Every row belongs to one group in each of 4 separate groupings. Each group adds its own fixed numbers to the row, and there is some noise. The rows also spread widely along 12 directions, which tell nothing about the answers.
Some rows, each with its group in each grouping after it:
-0.838	-0.143	0.868	1.220	4.288	-0.857	-2.777	0.019	0.465	-0.328	-1.158	-0.138	1.879	0.308	1.314	0.966	0.897	0.277	1.137	0.330	3.231	-1.468	0.297	-1.054	1.189	-1.061	1.282	1.386 -> (1) (0) Z660 soz
1.430	-1.987	0.507	2.490	3.317	-0.043	-1.770	0.736	0.407	-1.729	-2.577	0.260	-0.194	0.964	1.688	-0.411	1.308	-1.663	-0.070	3.109	0.662	-1.074	0.152	-1.798	0.342	1.036	-0.722	0.792 -> (2) (1) Z660 Tiza
1.260	-2.631	-1.404	1.387	1.946	0.032	-0.190	-0.188	4.210	-1.205	-1.991	-0.241	-1.018	2.051	1.274	0.124	0.901	-1.789	-2.115	1.656	-1.068	-1.320	-0.395	0.104	1.155	1.744	1.292	0.507 -> (1) (2) Z953 Zapin
-0.019	-0.648	-0.080	-1.055	1.323	-1.339	-1.692	-0.680	0.253	-0.180	-0.311	-1.136	0.199	-2.109	0.922	-1.648	-0.625	-0.676	1.098	1.045	2.258	-1.410	0.129	-1.957	0.738	-0.305	-0.748	-0.379 -> (2) (1) Z330 Kuduz
0.009	-1.880	-0.566	0.370	-0.197	-0.710	-0.812	-1.479	-0.389	-0.347	0.307	0.224	-0.846	-1.318	3.481	-0.217	0.402	-1.746	-0.180	3.150	-1.162	-1.623	-0.657	-0.713	1.221	0.153	-0.115	-0.917 -> (3) (2) Z280 Zapin
0.540	-0.154	0.926	3.644	0.702	1.163	0.486	3.672	-1.786	-2.221	-1.799	0.344	-1.170	1.083	-1.045	1.275	1.540	1.545	1.199	-0.099	1.872	-0.177	-2.563	0.333	-1.417	0.315	-2.295	2.955 -> (0) (3) Z330 nomud
-0.025	-1.260	0.219	0.421	-1.446	-0.033	-0.825	-0.136	-2.033	-0.505	1.536	1.376	-1.188	-1.406	3.312	-0.642	1.024	1.042	2.720	0.747	-0.348	-0.264	1.226	1.409	0.575	-0.178	-1.583	0.108 -> (3) (0) Z280 nomud
-0.535	0.029	-0.429	0.952	3.344	0.172	-2.009	-1.129	2.461	-1.618	-0.114	-0.375	0.368	1.575	1.185	1.850	-1.068	-0.966	-0.416	0.656	1.995	-1.675	-1.070	0.679	2.478	-2.008	1.894	1.684 -> (0) (3) Z953 Tiza
-0.121	0.072	0.685	0.968	1.341	1.920	-0.536	0.967	3.162	-0.998	-0.476	1.429	1.739	4.659	-1.139	1.977	0.395	1.365	-0.701	-2.947	2.374	2.091	-1.374	2.789	0.603	1.353	3.029	2.647 -> (2) (1) Z280 Kuduz
0.104	-2.973	1.896	-0.232	-1.193	2.455	0.923	1.338	-0.366	0.440	1.152	2.309	-0.378	0.325	1.435	2.398	0.909	1.045	0.480	-2.155	2.282	3.474	-1.345	1.752	-0.529	2.048	2.047	1.558 -> (0) (3) Z953 ran
1.736	-2.806	0.056	0.375	0.314	0.087	0.543	1.556	2.232	0.338	-0.347	0.630	-2.184	-0.788	1.163	-1.069	1.573	-1.542	0.980	0.575	-0.283	-0.125	0.390	0.297	-0.387	1.149	-0.154	0.947 -> (2) (2) Z953 ran
-1.263	0.747	-0.680	-1.445	-3.060	1.225	-1.748	-1.783	-2.156	-0.675	2.818	0.841	0.488	2.349	3.014	1.902	-0.392	2.616	0.488	0.299	1.876	0.866	-2.427	1.886	2.036	-0.988	1.822	-0.488 -> (2) (2) Z953 soz
-2.336	1.020	-0.196	-0.355	-0.797	-1.152	-0.284	-0.050	-0.899	1.897	0.598	-0.594	3.021	-0.892	-0.626	-0.555	0.745	1.473	0.480	-1.785	0.953	0.196	0.109	0.976	-0.175	0.925	0.839	-0.963 -> (0) (2) Z953 Zapin
-0.333	1.860	-0.665	1.139	2.014	-1.279	-0.931	-1.527	3.402	-0.243	-1.145	-1.344	2.432	2.271	-2.011	-0.497	-0.628	-2.295	-1.392	-0.148	0.229	-1.928	0.633	0.427	0.959	0.327	1.984	0.319 -> (1) (0) Z953 Kuduz
2.112	1.433	0.505	0.836	0.756	0.100	0.293	0.105	4.302	-1.058	-0.710	-0.064	-0.407	2.939	-2.249	0.156	-0.976	-2.320	0.111	-2.768	2.173	-0.023	-0.655	0.971	0.161	-0.014	1.301	2.014 -> (2) (0) Z953 nomud
0.766	2.714	0.888	0.978	-0.288	-0.788	-2.204	-1.790	1.436	-0.638	1.683	1.036	0.436	1.704	0.735	-1.712	-0.008	-2.138	2.881	-0.027	0.560	-0.717	1.780	1.614	1.280	-1.781	0.196	1.081 -> (1) (2) Z953 nomud
-0.030	-0.213	0.704	1.514	-1.853	0.848	0.385	-1.264	-0.917	-1.527	1.462	0.778	-0.941	0.797	1.312	0.709	-0.586	-1.064	0.521	0.215	-0.362	-0.615	0.500	1.832	0.934	-0.260	-0.622	1.224 -> (1) (0) Z660 ran
0.487	-0.859	-1.634	-1.843	-2.665	-1.539	1.267	0.135	3.158	0.385	-0.037	-0.390	-0.944	-0.364	0.456	-2.897	0.532	-0.269	-0.103	-1.017	1.392	-1.530	1.132	0.371	-0.366	0.718	0.405	-1.299 -> (1) (2) Z330 ran
0.409	-5.280	-1.025	-1.069	-0.222	1.148	0.333	-1.473	-1.290	-0.841	0.579	-1.107	-3.020	-3.245	3.465	1.279	-1.566	-0.351	-0.879	2.096	-0.741	-0.587	-1.225	-1.193	1.494	1.356	-1.306	-0.595 -> (2) (0) Z280 ran
1.884	-1.753	0.236	-0.182	0.773	0.392	-1.756	-0.832	1.205	0.006	0.681	1.116	-1.081	0.290	2.033	0.113	0.300	-2.325	-0.335	2.713	-0.017	0.928	-2.450	-1.709	0.909	-0.001	2.444	-0.282 -> (0) (0) Z953 nomud
1.214	2.020	2.847	1.534	-3.010	-0.743	-1.344	-0.784	-0.413	-0.217	2.547	4.274	0.529	1.762	2.463	-2.731	2.378	-3.327	3.119	1.507	0.055	0.932	2.770	1.926	-0.603	-0.956	0.613	0.315 -> (0) (1) Z660 Tiza
0.644	-2.584	-0.804	-0.933	-0.736	0.029	0.078	-2.362	0.066	-0.001	0.596	-0.758	-1.014	-2.095	1.417	-0.172	-1.726	-2.111	-1.346	1.728	-1.106	-0.428	-1.356	-1.633	0.952	1.083	0.329	-1.194 -> (0) (1) Z280 nomud
0.161	0.210	-0.370	-0.218	0.274	0.077	-0.777	-0.087	0.271	-0.059	-0.205	-0.819	-0.160	-0.505	-1.527	-0.782	-1.323	0.994	0.996	-0.835	0.188	0.517	-1.306	0.101	0.828	0.094	-0.884	0.868 -> (3) (2) Z330 Tiza
0.410	-0.172	0.870	0.135	-0.891	0.038	-1.779	-1.380	-1.302	-1.729	0.534	0.538	-0.350	0.492	3.016	-0.479	-0.241	-0.702	1.964	1.377	2.043	-0.213	1.282	0.190	0.755	0.419	-1.648	-0.165 -> (2) (2) Z953 Kuduz
0.445	-1.587	1.524	-0.446	-1.140	2.074	1.059	0.063	-1.771	0.375	-0.601	-0.230	1.243	-0.055	-2.998	1.860	-1.795	0.566	-1.631	-2.358	1.544	4.110	-3.420	-0.871	-1.060	3.727	0.959	0.315 -> (0) (3) Z330 Tiza
-1.583	-1.433	-0.057	3.032	1.059	1.773	0.239	1.682	-4.858	-0.704	-1.723	-0.547	1.832	0.901	0.000	3.599	1.732	2.490	-2.439	1.703	-0.014	0.197	-4.019	-0.273	-0.114	2.632	-0.173	0.680 -> (2) (0) Z330 Tiza
-1.095	-0.043	-2.506	0.256	1.121	-0.433	-0.015	2.106	1.478	-0.547	-0.571	-1.419	-0.452	0.274	-0.946	0.055	0.129	3.159	-0.049	-1.160	1.042	-1.763	-2.543	0.730	0.372	-1.508	0.191	0.852 -> (0) (0) Z280 nomud
0.938	1.044	0.732	-0.538	-2.624	-0.143	1.304	-0.070	-0.460	-0.101	1.242	-0.175	-1.542	-0.375	-1.778	0.282	-1.184	-1.574	0.734	-1.003	1.172	0.179	-3.862	-0.565	-1.244	-0.953	0.178	1.047 -> (1) (2) Z280 soz
1.264	2.827	0.981	0.990	-4.921	-0.809	2.811	0.882	1.677	0.003	0.871	1.610	-0.258	1.739	-3.102	-2.307	0.677	-2.568	0.639	-2.128	-0.544	0.206	0.208	2.513	-2.160	0.856	0.058	1.112 -> (3) (1) Z330 Kuduz
1.705	0.596	-0.015	-1.766	-2.431	-1.662	-1.447	-0.399	1.281	0.542	2.177	1.560	-1.446	-0.853	2.336	-3.637	0.847	-0.915	3.524	0.308	0.918	0.029	1.446	0.233	0.043	-1.587	0.423	-1.125 -> (3) (0) Z953 nomud
-0.543	0.818	-1.193	3.420	1.292	0.197	-1.649	0.279	0.225	-0.720	0.025	0.772	0.895	2.676	0.009	-0.338	1.537	0.488	-0.072	2.693	-3.755	-1.146	-0.324	2.411	1.777	-0.613	0.540	1.318 -> (3) (0) Z660 Tiza
1.038	-1.705	0.635	-0.992	0.175	-0.451	-1.693	0.135	1.685	-1.935	-0.793	1.057	-1.129	1.069	4.579	-0.561	0.994	0.529	1.823	-0.300	5.341	-0.152	1.185	-0.722	0.359	0.130	0.046	-0.329 -> (1) (2) Z953 Zapin
-0.671	0.192	-3.460	0.472	-0.216	-0.500	-1.116	1.925	2.417	-0.713	-0.633	-0.504	-0.048	2.245	-0.817	-2.531	1.600	3.723	-0.137	0.894	-1.475	-1.008	-0.926	1.869	0.864	-0.603	0.327	0.127 -> (0) (1) Z330 Tiza
-0.374	1.553	0.049	-0.664	0.968	-0.399	-1.933	-0.480	0.422	0.661	1.726	-0.248	0.425	-0.733	-1.529	-0.967	-1.678	0.929	2.428	-1.457	0.452	0.492	-1.184	0.707	1.491	-2.673	0.488	1.275 -> (3) (0) Z660 Tiza

New rows, each followed by its group in each grouping:
-2.111	-0.786	0.372	1.989	-0.727	3.035	-1.081	0.687	-4.565	-0.472	1.045	0.702	1.438	1.640	0.701	2.994	0.807	3.744	0.091	0.669	-0.573	2.383	-2.814	1.782	0.771	1.260	0.348	1.513 -> (0) (1) Z953 ran
-0.762	-1.940	-2.509	-1.221	-1.684	-0.294	-0.069	-1.415	1.700	-0.361	1.073	-0.199	-0.379	-0.122	2.144	-1.500	0.050	1.684	-0.410	-0.244	-1.456	-1.065	2.322	2.860	2.238	1.068	-0.193	-0.812 -> (2) (1) Z330 Tiza
0.719	1.036	0.235	0.530	0.487	0.200	-2.252	-0.533	-1.604	-1.358	-1.744	-1.037	1.291	1.728	-0.981	-0.876	-1.102	0.666	0.290	0.842	2.544	0.635	-2.103	-2.974	-0.132	0.798	-0.687	-0.734 -> (1) (2) Z660 nomud
3.241	-0.671	0.710	-1.565	2.598	0.349	-4.619	-3.082	4.323	-1.101	-1.529	0.297	0.829	3.079	0.572	-2.069	-2.091	-2.760	0.574	1.650	2.079	2.797	0.452	-2.608	1.819	1.364	2.779	-1.055 -> (3) (3) Z953 Tiza
1.016	-2.360	0.750	-0.178	1.097	1.170	-0.522	-0.852	0.450	-0.728	-1.550	0.562	0.720	1.179	0.890	1.484	-0.901	-1.065	-2.048	0.276	2.112	1.492	-2.124	-1.951	0.446	2.235	2.034	-0.113 -> (3) (1) Z660 Tiza
-0.542	1.629	0.502	-0.363	0.751	-0.677	-2.518	-1.725	0.472	1.179	0.062	-0.632	3.230	0.946	-1.695	-1.366	-0.500	-0.293	0.607	-0.345	0.507	1.420	-1.202	-0.906	0.545	0.527	1.866	-0.731 -> (1) (2) Z280 Zapin
-0.148	-0.549	-2.051	0.249	2.871	-1.017	-1.013	-0.056	1.254	-1.804	-2.716	-3.066	-0.037	-0.249	-0.557	0.186	-1.309	0.401	-1.307	0.666	3.073	-3.343	-2.320	-2.829	1.029	-0.617	-0.411	-0.079 -> (1) (3) Z330 nomud
-1.256	0.462	0.710	0.456	-0.085	0.452	-1.936	-2.253	-2.809	-1.238	1.147	0.401	0.733	0.437	3.548	2.643	-0.574	-0.376	0.590	1.834	2.332	-1.174	-1.613	-0.326	1.903	-1.227	0.818	0.591 -> (3) (1) Z953 soz
-0.213	-0.934	-2.505	-0.750	-1.078	-0.039	0.168	1.208	1.357	-0.657	-0.176	-0.907	-1.113	0.701	-0.590	-0.998	-0.249	2.059	-0.847	0.420	-0.144	-0.339	-2.416	0.208	-0.003	0.000	0.241	-0.136 -> (0) (1) Z953 Kuduz
-1.279	-1.336	-0.823	-0.459	-2.047	1.347	0.875	-2.150	-1.357	-0.762	1.315	-0.596	0.023	0.300	0.499	2.454	-1.814	1.155	-1.580	-0.863	-0.507	0.193	-2.039	1.445	1.339	1.198	0.734	0.421 -> (1) (1) Z280 soz
0.247	-0.175	-1.477	-0.785	-2.745	-0.691	0.733	3.057	0.992	-0.564	0.534	1.226	-1.431	1.211	1.048	-1.636	1.876	3.041	0.911	-1.351	2.803	-0.365	-1.644	0.819	-1.217	-1.151	0.657	-0.424 -> (0) (0) Z660 nomud
1.325	-3.339	-1.318	-2.821	-1.255	0.506	0.049	0.157	0.412	0.331	0.981	-0.552	-2.897	-2.064	1.754	-0.045	-0.775	0.169	-0.712	1.316	1.512	0.350	-4.262	-2.384	0.652	-0.365	1.278	-0.918 -> (2) (0) Z330 ran
-0.760	-1.646	0.600	1.632	-0.650	0.775	-0.957	0.454	-3.882	-0.849	1.521	1.344	-0.957	-1.630	3.469	1.238	1.521	0.876	1.441	2.580	0.007	-0.488	-1.280	0.541	0.834	-0.625	-1.063	0.774 -> (0) (3) Z330 nomud
0.282	-4.449	1.552	0.701	0.027	1.781	2.242	-0.256	1.912	0.817	0.566	1.387	-0.131	-0.841	0.941	1.987	0.507	-0.599	-0.355	-3.899	-1.187	2.600	2.748	3.750	0.682	4.528	0.435	2.216 -> (2) (1) Z953 Zapin
-1.133	-1.079	-1.646	-1.525	-0.546	-1.091	-1.029	-2.325	2.214	1.437	2.260	-0.075	0.453	-1.110	1.351	-1.604	-0.417	0.540	0.567	-0.474	-2.000	-0.939	2.277	2.347	2.495	-0.311	1.400	-0.385 -> (1) (2) Z660 soz
0.797	-1.216	-0.463	-0.843	-0.154	-0.249	-1.303	0.790	-2.577	1.072	-0.846	-1.339	-0.553	-2.251	-1.339	-1.333	-0.423	0.825	1.146	2.403	-0.841	1.355	-4.249	-3.647	-1.098	1.048	-0.854	-0.941 -> (3) (2) Z280 soz
0.077	-1.610	1.132	1.960	-2.041	0.782	1.510	0.261	-1.511	-0.920	1.693	1.885	-2.184	-0.759	2.599	1.718	0.983	-0.875	1.060	0.128	-1.256	-0.145	-0.546	2.644	0.253	0.099	-1.065	1.863 -> (3) (0) Z280 Zapin
-0.512	1.070	-0.195	1.370	-1.394	0.250	0.379	-1.714	-0.504	-0.935	0.034	-0.647	0.952	1.375	-1.009	0.867	-1.312	-1.406	-1.286	0.250	-1.119	-0.588	-1.951	0.583	0.665	0.569	0.298	0.379 -> (3) (1) Z280 Zapin
-1.177	0.300	0.108	0.844	1.678	1.425	-2.993	0.640	-2.284	-0.810	0.168	-0.130	1.231	0.870	0.062	0.747	-0.535	3.992	1.873	-0.335	2.022	1.483	-2.088	0.072	1.271	-0.759	-0.699	1.375 -> (0) (2) Z660 nomud
1.029	0.862	1.975	1.079	-1.851	-0.082	0.639	2.403	-1.567	1.497	3.072	3.440	-1.501	-0.534	0.637	0.332	2.480	-2.139	1.720	1.192	-0.230	0.821	-4.663	0.414	-1.184	-3.165	2.406	1.822 -> (3) (0) Z660 Tiza
1.046	1.376	0.021	-0.621	-1.435	-0.694	-1.009	2.127	1.788	-1.182	0.890	1.912	-1.676	1.986	1.678	-1.707	1.891	1.204	2.574	-0.576	4.040	-0.504	-1.544	0.897	-0.339	-2.962	0.702	1.141 -> (1) (2) Z330 Tiza
0.642	-0.588	1.901	0.877	-2.351	0.869	0.289	-1.010	-2.188	-2.333	0.514	0.493	-0.932	0.202	1.075	0.541	-1.568	-0.464	1.546	-1.304	2.206	1.064	0.877	0.754	0.110	1.220	-2.693	0.624 -> (2) (3) Z660 Zapin
-1.404	-1.548	1.442	1.012	-0.654	0.643	0.976	-0.162	-3.244	0.423	1.758	1.070	0.177	-2.367	2.107	2.616	0.134	0.079	0.042	-0.700	1.147	-0.128	-1.003	0.759	0.346	0.114	0.047	0.951 -> (0) (0) Z660 nomud
0.661	1.070	0.508	2.057	-2.089	-0.394	0.419	0.879	-1.612	0.033	-0.853	0.433	1.512	1.787	-2.576	-1.642	1.590	-1.640	-0.642	2.280	-1.865	0.589	-2.111	-0.799	-2.448	2.290	0.459	-0.826 -> (1) (3) Z280 Kuduz
-0.144	-1.195	-1.978	-1.145	-2.380	-0.399	-0.255	-1.240	-1.217	-3.027	-0.828	-0.947	-1.277	0.894	4.012	0.210	-1.009	0.594	-1.544	2.414	3.476	-2.342	-1.383	-1.765	0.487	0.136	-0.798	-2.416 -> (0) (1) Z953 Tiza
0.153	1.492	-0.118	1.558	-1.686	-1.849	1.575	0.308	1.375	1.526	-0.158	0.317	1.619	0.722	-2.573	-1.364	1.579	-3.159	-1.526	0.670	-2.004	-1.120	-0.646	0.271	-1.499	1.110	2.199	-0.470 -> (0) (0) Z660 soz
0.338	0.236	-0.187	1.037	-1.741	-0.761	1.221	2.593	1.904	0.085	-0.601	1.017	-0.230	1.475	-1.237	-1.356	2.384	0.978	1.075	-1.599	0.478	0.083	0.200	2.059	-2.027	0.934	0.432	0.839 -> (0) (0) Z280 soz
-0.647	1.429	-1.340	-0.628	-0.177	-1.851	-1.648	-2.553	0.921	-1.119	1.104	-1.029	-0.130	-0.458	1.267	-1.642	-1.941	-1.703	0.212	1.798	0.960	-3.166	-0.073	-0.730	1.874	-3.163	-0.073	-0.739 -> (0) (1) Z660 Tiza
0.181	-1.515	0.652	-0.577	-0.176	0.687	-0.215	-0.177	-0.509	0.169	-0.420	0.186	0.284	-0.356	0.110	0.899	-0.417	0.650	0.346	-0.868	1.191	1.533	-1.467	-0.571	-0.184	1.732	0.758	0.525 -> (3) (1) Z280 soz
0.757	2.224	1.126	0.961	-1.378	-0.737	0.364	0.319	-0.290	-0.132	0.709	0.479	-0.138	0.613	-1.599	-0.928	0.097	-2.224	1.180	-0.158	0.762	-0.408	-2.195	-0.035	-1.198	-1.316	0.030	0.949 -> (1) (2) Z280 Tiza
-0.784	-0.755	-0.475	0.504	1.937	-1.146	-2.275	-0.674	-1.549	-1.098	-1.512	-1.870	0.574	-1.489	1.001	-0.437	-0.542	0.211	1.031	2.522	1.357	-1.869	-0.168	-2.271	0.373	0.135	-1.481	-0.718 -> (0) (3) Z280 soz
-0.024	-4.165	0.209	1.005	-0.531	2.099	0.179	-0.898	-2.681	0.158	0.617	0.729	-0.022	-0.758	1.038	1.186	0.017	0.431	-1.529	1.712	-3.545	2.265	-1.062	0.534	0.798	3.350	0.197	-0.190 -> (1) (3) Z660 Tiza
1.286	0.028	-0.180	1.105	3.153	0.553	-1.874	-0.239	1.656	-2.239	-2.775	-1.631	0.097	2.509	-1.308	0.563	-1.653	-0.768	-0.692	0.884	2.131	-0.380	-2.653	-1.856	0.769	0.445	-0.213	1.005 -> (2) (2) Z280 Tiza
-0.894	-0.936	-0.726	1.146	1.096	-1.005	0.150	0.126	-0.966	-0.645	-1.778	-1.974	0.177	-1.671	-0.099	0.715	-0.004	0.027	-0.908	1.207	0.649	-2.453	-0.682	-1.310	0.084	0.926	-1.211	0.062 -> (0) (0) Z330 soz
0.035	-3.139	-0.851	0.344	2.140	-0.555	0.114	1.381	0.488	1.904	0.057	-0.605	-0.659	-2.842	-0.517	0.024	1.117	-0.493	-0.397	1.460	-2.163	-0.654	-2.276	-0.977	0.265	0.272	1.114	0.728 -> (2) (3) Z660 soz
0.390	-0.771	0.633	0.892	0.288	0.965	-2.576	0.505	-0.311	-0.836	0.094	1.133	0.270	1.559	1.268	-1.185	1.252	2.210	2.766	0.172	0.070	2.292	0.734	1.529	0.657	1.212	-1.071	0.683 -> (2) (2) Z280 Zapin
0.565	-0.326	0.556	0.774	0.665	0.231	-0.067	1.494	1.132	0.893	-0.003	0.891	-0.064	0.376	-0.334	-0.009	1.390	-1.078	0.855	0.017	0.456	0.248	-1.809	-0.005	-0.407	-0.252	1.786	1.684 -> (3) (1) Z953 ran
-1.177	0.947	0.113	2.610	0.079	0.052	-1.136	-2.787	-1.746	-1.259	0.103	-0.640	1.141	0.759	0.986	1.645	-0.552	-2.222	-1.165	3.307	-1.672	-2.230	-0.320	0.585	1.950	0.363	-0.313	0.611 -> (0) (2) Z330 soz
-1.465	2.547	-0.253	0.658	-1.826	-1.869	0.295	-0.169	-0.332	0.748	1.039	-0.268	1.800	0.270	-0.917	-1.164	1.259	0.379	1.673	-1.623	0.407	-1.741	1.836	2.260	-0.442	-0.358	0.039	0.055 -> (1) (0) Z953 soz
-0.404	0.362	2.055	0.172	1.813	0.468	-3.102	0.006	-1.417	1.800	0.243	1.455	2.978	0.689	0.706	0.755	1.528	0.548	2.016	0.399	1.728	2.653	-1.282	-0.584	0.255	0.866	2.676	0.636 -> (3) (2) Z953 soz
-0.355	-2.468	-0.917	1.515	-0.623	0.627	1.314	1.451	-1.495	-0.168	0.495	-0.657	-1.816	-2.568	-1.016	-0.518	-0.325	1.809	0.989	-0.543	-2.869	-0.055	-0.077	1.497	-0.022	0.918	-2.953	1.321 -> (0) (3) Z660 nomud
-0.819	-1.259	-1.249	2.389	2.850	0.336	-1.629	0.426	1.104	-2.181	-1.389	-0.378	-0.197	1.222	1.507	0.910	0.712	0.737	-0.934	2.641	-0.258	-2.172	-0.668	0.724	1.859	-0.275	-0.358	1.827 -> (0) (1) Z330 Kuduz
-0.863	-0.078	0.086	1.385	1.777	0.098	0.513	0.205	-0.674	2.295	0.032	-1.957	1.725	-1.644	-4.535	1.127	-0.631	-0.906	-0.459	-0.912	-2.880	0.490	-2.506	0.268	0.068	1.325	0.827	1.595 -> (2) (3) Z953 soz
-1.135	-1.044	-2.931	-2.841	-2.317	-0.239	0.096	-3.535	2.100	1.859	2.319	-2.028	0.902	-1.245	-1.789	-1.576	-3.546	0.365	-2.131	-0.838	-3.323	0.563	-0.213	0.913	2.425	0.892	2.027	-2.234 -> (0) (0) Z660 ran
1.173	-0.945	-0.726	-0.489	0.571	-0.135	-2.134	0.065	2.302	-0.071	1.189	1.092	-1.948	-0.302	1.815	-2.116	0.290	0.551	3.005	0.541	-0.651	0.211	0.323	1.137	1.466	-1.462	-0.170	1.002 -> (3) (2) Z280 nomud
-1.910	-0.097	-1.825	-0.724	-2.647	-0.129	0.628	0.600	-2.092	0.873	2.860	-0.449	-1.135	-2.285	0.199	-0.607	-0.146	2.863	1.511	-0.506	-1.876	-0.523	-1.339	2.612	0.673	-1.516	-1.497	0.161 -> (0) (2) Z953 Tiza
-1.926	-1.370	-0.745	0.264	0.726	0.116	-0.176	-1.670	0.404	0.063	-0.173	-1.197	1.796	-0.752	0.427	1.296	-0.850	0.824	-1.717	-0.872	0.180	-0.585	0.153	0.933	1.915	1.527	0.623	0.129 -> (0) (1) Z330 Zapin
-0.623	-0.287	2.074	2.342	0.534	0.540	-0.608	-2.016	-1.562	-0.944	0.594	0.237	0.091	-1.323	1.632	1.393	-0.708	-2.695	1.074	1.281	0.142	-1.110	1.653	0.939	1.368	0.283	-1.637	1.779 -> (0) (2) Z330 ran
-1.209	0.602	0.176	2.996	-2.669	-0.290	2.566	-0.077	-1.607	-1.431	0.834	0.818	-0.598	1.016	2.177	2.817	1.438	-2.353	-1.927	1.232	0.003	-3.005	-1.733	1.967	-0.244	-0.408	0.224	0.677 -> (0) (0) Z953 Zapin
0.717	-1.518	1.332	-1.246	-0.862	0.881	-1.774	-0.462	-0.844	-0.915	-0.803	1.282	1.412	1.697	1.781	-0.161	-0.319	1.090	-0.263	0.235	4.130	3.117	-0.658	-1.887	-0.541	2.712	1.387	-1.634 -> (0) (0) Z660 Kuduz
-0.510	0.168	2.949	2.474	0.558	0.190	-0.144	-1.367	-3.131	-0.309	0.721	1.475	1.458	-0.498	1.961	2.768	0.298	-3.613	-0.705	1.793	1.425	-0.559	-1.271	-0.681	0.132	-0.065	1.032	0.790 -> (0) (0) Z660 Tiza
-0.474	1.417	0.588	0.892	-1.258	-1.194	-0.279	0.561	-0.792	0.090	-0.406	0.612	2.001	0.486	-0.644	-1.957	0.900	0.034	1.480	-0.840	1.225	-0.200	1.707	0.666	-0.890	0.895	-0.386	-0.649 -> (3) (3) Z660 Tiza
0.141	-2.134	-0.794	1.937	2.283	0.255	-0.927	0.022	1.018	-1.763	-2.781	-0.788	0.892	1.336	0.807	0.116	0.847	0.808	-0.917	0.643	0.631	-1.113	1.483	-0.044	0.863	2.850	-0.588	0.318 -> (1) (3) Z330 nomud
-0.559	-1.962	-1.236	-1.109	-0.879	-0.364	-0.021	-0.754	1.331	-0.867	0.558	0.402	-0.981	-0.371	3.789	0.690	0.261	0.552	-0.777	0.280	1.965	-1.437	-0.906	0.411	1.787	-0.439	1.230	-0.263 -> (3) (1) Z330 Zapin
0.867	-0.319	1.478	-0.429	-0.875	1.122	-0.473	-1.177	0.922	0.451	1.135	1.374	0.264	0.772	-0.528	0.138	-1.096	-1.388	0.531	-0.691	-0.218	2.554	-1.210	0.906	0.343	1.274	1.518	0.929 -> (3) (2) Z280 Kuduz
